All groups share one centre, and each spreads out both ways along 13 directions, with some noise.
In the rows, 128 means zero.
Known rows, each followed by its group:
[150 149 179 130 141 144 110 111 189 162 124 102 125 164 139 180] : (3)
[136 135 107 161 127 128 120 147 175 143 107 129 155  69 181 125] : (0)
[123 135 174 105  58 119 195 122 136 136 107 133 141 148 117 119] : (3)
[136  92 153 139  88 122 146 164 142 100  89 162 179 177 106 180] : (3)
[179  82  90 186 115  74 113 164  99 138 154  68 147 128 170 165] : (3)
[186 142 144 133 182 118 168 143 109 161 172  98 129 122  85  78] : (3)
[109 108 190  91 135  94 155 114 136  97  90 110 152 149 136 156] : (1)
[124 159 139 120 168 162 143 170 136 115 146 130 133 158  93 110] : (1)
[146 105  82 143 133 101 140 150 101 136 140  96 147 118 171 123] : (3)
[ 96 136 141 129 140 163 131 200 111 154 152 109 135 140 117  59] : (2)
[126 116  87 114 153 147 130  69 164 149 117 130 146 188 188 151] : (0)
[126  93  88  85 146 136 141  89  79 142 115  89 164 159 172  90] : (0)
[157 139 153 120 131 135 102 139 170 125 182  96 116 118  81 155] : (0)
[185 101  69  91 154 176 168 124 134 144 139 122 114 143 140 128] : (1)
[139 190 143 142 162 117 148 147 136 191 116  83 173 124  91 158] : (3)
[ 88 119  96 175 113 115 117 104  66  80 129 109 146 110 103 112] : (1)
[150 120 109 155  99 113 140 135  61  87 109 122 159 102 170  52] : (2)
[147 102 173 111 139 127 140 187 181  86 170 106 105  95 118 110] : (0)
[103 104 110 122 173 103 143 103 158  58 130 153 164 147 134 149] : (0)
[114  86 115 161  88 129 145 124  88 163 112 126 103 128 145 115] : (0)
[129 167 144 173 178 143 154  91 134 178 129  80 128  98 108  96] : (2)
[ 93  91 144 162  96  65 116  69 164 110 131 125 147 138 148 158] : (1)
[ 95 165 113 182 136  94 140 144 123 145 107 145 161  86 160  86] : (0)
[103 205 124 125 158 139 136 191 137  98 142 104 162  80 101  97] : (2)
[111  68 145 123 117 158 116 115 126 190 117 158  93 198 141 139] : (2)
[192 105 133 166 121 105 144 147 130 140 141 170 155 162 108 127] : (2)
[200  91 135  94 179 120 121 143 165 154 167 116 124 112 110 150] : (0)
[ 81 136 148 146  84 141  94 116 139 148 114 129 120 109 108 146] : (1)
[160 151  83 169 130  73 216 125 145 124 163  82 166 119 142 119] : (3)
[163 111 132 124 125  72  95  71 148 161 183 129 107 169 111 185] : (2)
[177 127 133 175 141  86 149 134 125 131 159  80 118 102 157  90] : (3)
[ 98 122 105 156  99 108 118 117 103 128 137 138 135 153 119 135] : (0)
[147 121  98 166  89 133 176 114 178  99 114 125 162 118 140 155] : (3)
[ 86 156  98 120 138 188 127 208 100 105 121 156 138 153  79 127] : (1)
[146 124 105 117  95 135 167 138 141 147 143 135 159 120  92 123] : (2)
[ 72 183 123  86 124 119 135 139 104 163 131 139 141 135 137  74] : (0)
[116 108 159 109 106 143  94 130 136 175 104 148 111 167 158 144] : (3)
[ 97 110 112 115 100 155 117  73 132 109 155 111 134 183 127 117] : (0)
[136 123 130 133 113  87 140  86 118  89  87 146 164 137 205 107] : (2)
[180  88 109 171 176 128 165 146 156 174 125 180 137 179 120 160] : (2)
[ 90 177 131 175 153 133 160  80 190 103 146 128 151 146  99 133] : (1)
[ 82 102 122 129 135 110 158 104 107 122 106 126  99  69 119 125] : (0)
[141 122 123 127 174 102 137 156 197 107 161 167 145 128 145 126] : (1)
[140 115 144  90 115  93 116 134 172  90 166 111 153 128  87 183] : (2)
[160 139 143 127 126 152  87 130 169 105 135 110 137 154 122 175] : (0)
[145 104 170 103 107 170 127 132 103 120  92 112 122 157 142 112] : (3)
[108 141 120 161  91 131  85 157  94 184 119  89 135 132 146 133] : (1)
[154 197 165 104 131 123 126  57 111 166  90  76 119 113 155 119] : (2)
[117 135 102 125 127 167 173  99 104 171 110  97 131 194  76 186] : (1)
[ 83 137 117 144 123 156 114 123  94 138  98 138 153 121 106 105] : (3)
[119 147 119 157 185 144  99 143 147 130 111 132 113 129 114 194] : (1)
[176 145 159 157 132  69 118 130 112 124 138 136 150  90 119  99] : (2)
[143 141 113  91 149 130  59 116 185 110 127 145 187 116 147 162] : (0)
[141 142 169 118 189  79 130 123 171 107 123 146 116  46 105 146] : (3)
[102 140  72 168 137 126 137 115  89 118 148 122 137 124  92 119] : (1)
[121 115  81 119 144  98 151 139  98 139 193 112 144 212 159  90] : (1)
[135 142 122  88  75 146  75 160 111  87  93 146 118 104 134 175] : (2)
[115 140 161  85 118 158 153  76 143 133 102 120  96 113 107 132] : (3)
[148 124 170 122 185 130 166 151 159 101 124 149 136 128 115 106] : (0)
[ 49 154 146 103 142 112 138 111 165 129 112 186 131 113 134 106] : (1)
[178 137 175 150 142 100 200 135 165  87 152 125 142 147 130  89] : (3)
[ 99  74  77 125 125 105 108  70 158 113 179 103 109 165 137 189] : (2)
[103 152  86  79 121 128 102 116 112 129 133 117 104 148 155 160] : (2)
[ 72 109 128 159 115  87  80 160 119  90 142 155 145 127 136 127] : (1)

New rows. What belongs after each?
[ 52 145  94 121 117 169  70 148 125 154 105 126 188 152 117 155] : (3)
[137 102 108 143 141 140 162 110 144 163 116  94 100  80 157 121] : (0)
[128 132 100 164 135 132 125  82 108 125 113 111 160 195 158 148] : (0)
[197  83 155 188 151 106 111 108 123 123  92 148 123 128 149 157] : (2)
[107 104 161 182  94 142 121 119 123 133 151  80  73 143 146 106] : (0)
[113  80 133  89  86  74 149 127 158 137 155 196 164 141  83 143] : (2)
[137 143 161 127 105  95 163  97 165 122 127 144 183 106  93 114] : (2)
[116 130 167 136 140 136 165 129 108 124 141 110 147  81  89  22] : (0)
[127 127 122 118 146 108 168 117  91  85 117 158 146 155  94 127] : (2)
[ 70 116 113 130 104 149  68 131 113 154 141 147 127 150 168  85] : (3)
[198 150 128 177 163 107 167  60 113 140 107  99 145 143 145 130] : (2)
[ 91 142 181 135 124 161 156 121 109  79 123  79 117 132 122  59] : (0)
[164 100 154 166 104  90 123 100 162 219 111 129 135 130 166 160] : (1)
[150  65  87 152 151 106 168  97  78 182 110 120 121 114 131 131] : (0)
[179 114 168 155 156 153 140  97 183 128  88 147 101 153 176 151] : (3)
[ 76 105  88 103 128 139  86 136 134 106 119 143 146 111 143 148] : (3)
[136 140 139 151 154  96 111 147  63 146 110 151 181 207 170  81] : (0)
[115 132 133 180  89 132 118 135 149  93 146 141 119 189 109 173] : (0)
[105 106 111 131  99 170  96 145 120 120 121 136 101 120 103 162] : (2)
[107  93 162 132 132 149  98 151 137 204 159 138  86 132  82 124] : (2)
[103  77 129 130 135 110  92  93 135  91 135 128 125 142 156 136] : (0)
[168  94 115 144  80 127 144 138  65 118 163  60 117  92 116  75] : (3)
[109 124 126 142 195 109  86 121 143 130 143 118 133 171 160 157] : (3)
[118  90  96 170 105 143 136  79 115 101 117 100 165 133 143 108] : (0)
[150 111 129 168 150 144 100 116  75 122 143  78  97  90 162  51] : (3)
[140 135  91 163 120 115  80  93  90 139  93 124 212 102 139 113] : (0)
[128 137 136 169 146 178 109 143 168  97  70 133 182 153 149 160] : (3)
[125  97 160 104 126 140  62 168 114 133 119 130 129 115 112 144] : (3)
[124 110 126 158 156  72 126  92 139 141 119 119 137 155 195 147] : (1)
[152 136 120 163 134 107 142  50 185 142 141 105 147 139 134 172] : (2)
[125 177 124  99 156 152 175 125 152 159 122 119 162  87  68 123] : (3)
[100 115 153 150 123 119 122  80 127 138  65 155 127 145 179 134] : (1)
[174  77 101 128 146 139 152  93 143 119 100 152 102 112 122 180] : (3)
[ 92 145 104 151 199 127  98 120 123 130 167 142 141 125  93  96] : (3)
[132 129 169  98 137 131 103 131 140  56 184  71 120 165  81 146] : (0)
[131 130 149 128 106 150 160 108 161 143 130 166 111 142 163  67] : (3)
[139 116 125 104  95  80 141  55 118  78 118 127 154 100  90 164] : (2)
[148  66 125 141 129 118 124  80 148  92 136  96 130 131 122 179] : (2)
[135 117  97 135 164  96 185  95 145  99 173 136 125 126 104 120] : (3)
[121 143 135 116 154 155 151  56 160 109 135 118  79  87 154  75] : (3)
[127 207 126 109  97 129 146 112 115 160 128 146 139 113  63 120] : (2)
[136 151 135 185 129 138 124 172  67 124  92 181 132 119 128  71] : (2)
[132  89 137 125 153 149 120 103 117 196 135 103  84 177 147 137] : (2)
[103  89 101 155 145 161 187  86  98 140  81 142 134 151 148  95] : (2)
[ 91 196 111 126 120 154 135 100 117 103 125 106 135 160 118 125] : (2)
[160 137 167  87 152 146 134 157 172 140 127  84 128  98  88 175] : (1)
[130 101 131 154 147 133 161 117 208  94 126 129  92  63 112 180] : (0)
[ 64 125 154 115 169 103 127  99 149  73 150 115 103 158 150 126] : (0)
[ 76 108  65 102 101 141 102 134  95 162 150 116 152 156 109 139] : (3)
[165 155 127 150 136 114 101 130 106 204 119 133 151 100 103 128] : (0)
[101 122 188 189 118 110 113  88 124 112 109 136 133 132  70 152] : (1)
[151 171  85 157  84 144 123 103  88 182 103 155 114  86 116 119] : (2)
